Each new row is followed by its nearest point in the smallest flat space through zero that holds the last named rows.

z_882 (4 x 8):
[[ 2.31  1.16  0.71 -0.89 -1.26 -5.49 -5.04 -0.85]
 [-0.02  3.09  1.28  0.95  0.31 -0.57  0.73 -6.05]
 [ 1.18  0.57 -1.53  2.23 -1.23 -3.05 -4.66 -3.53]
 [ 3.23  1.54 -2.03  6.64 -3.79 -4.43  1.13 -6.49]]
New rows:
[ 1.55  1.47  1.99 -0.83  4.02 -1.29 -1.09 -3.83] -> [-0.27  2.57  1.90 -1.40  1.00 -0.88 -1.32 -3.59]
[-2.14  0.05 -0.84 -4.87 -3.66 -0.37  3.34  1.76] -> [ 0.29 -0.07  1.49 -1.79  0.12  0.07  2.63  2.74]
[ 0.84 -1.68 -1.84 -0.49  0.56  0.15  2.65 -1.68] -> [-0.03 -0.10 -0.39  1.19 -0.32  0.74  1.90 -0.49]
[-2.22 -1.04 -2.00 -2.06 -0.56  1.10  2.34  4.29] -> [-0.61 -1.90 -0.28 -0.99  0.33  1.91  1.83  4.28]
[ 3.45  1.50  3.28  2.37  0.47 -3.91 -2.90  2.59] -> [ 2.40  0.47  0.85 -0.80 -1.54 -4.56 -1.95  1.13]
[ 2.15 -0.41  1.92  2.75  0.91  0.36 -2.11 -0.82] -> [ 0.26  0.16 -0.55  0.82 -0.34 -0.72 -1.29 -1.21]

z_158 (4 x 8):
[[-1.12 -0.89 -2.13  1.47  1.80 -1.69 -4.25 -0.20]
 [ 0.41 -2.95  4.36 -0.05  1.24 -1.65  1.16  1.16]
 [ 1.83 -0.97 -0.51  3.98  1.63 -3.14 -2.61 -1.79]
 [ 5.31  1.36  1.94  1.59 -0.59  0.45 -0.80 -1.42]]
New rows:
[-3.31  2.06  0.44 -0.85  0.45 -0.30 -0.27  3.42] -> [-2.61 -0.58 -0.47 -1.93  0.23  0.68 -0.21  1.41]
[-3.70  0.00 -2.83  2.36 -2.36 -0.93  1.48  3.54] -> [-3.71 -0.23 -2.68  0.06 -0.09 -0.75  1.72 -0.10]
[ 3.58  1.46 -1.46  2.44  1.33  2.86 -1.25 -1.80] -> [ 3.43  2.19 -1.07  1.52 -0.67  0.72 -1.88 -1.65]
[-0.43  2.39 -1.84  3.70  0.45  2.92  0.70 -1.74] -> [ 0.68  2.07 -2.71  1.42 -1.06  0.28  0.53 -1.75]

z_331 (4 x 8):
[[-6.29 -3.55  4.92 -3.36  3.82 -0.63  1.12  2.09]
 [-3.30  2.76 -0.20 -2.60  6.12 -5.75 -0.61  3.57]
 [-4.95  3.50  3.60 -0.73  6.18 -0.79 -1.16  0.61]
 [-2.49  0.54  6.02 -5.45  2.79  1.45 -0.88  2.64]]
New rows:
[-4.66 -2.07 -0.97 -0.19 -0.01  3.43 -1.94 -0.77] -> [-2.49 -1.84  1.83  1.01  0.40  1.54  0.66 -1.21]
[ 4.64 -0.09 -0.32  0.48 -0.03 -1.41  0.45 -0.13] -> [ 2.54  0.68 -1.79 -0.24 -1.46 -0.57 -0.27  0.40]
[-1.30  1.06  2.93  0.36 -0.81  2.42 -0.44  1.57] -> [-0.59  0.51  2.62 -0.79  0.27  2.23 -0.49 -0.37]
[ 2.60 -0.33 -0.55  3.68  1.20 -0.37 -2.02 -0.58] -> [ 0.79  1.30 -1.62  2.20 -0.28 -0.04 -0.25 -1.27]
[ 0.57 -2.22 -4.04 -1.11  2.96  3.96  4.85  0.47] -> [-0.36 -2.18 -0.60  0.38 -0.87 -0.30  0.87 -0.12]
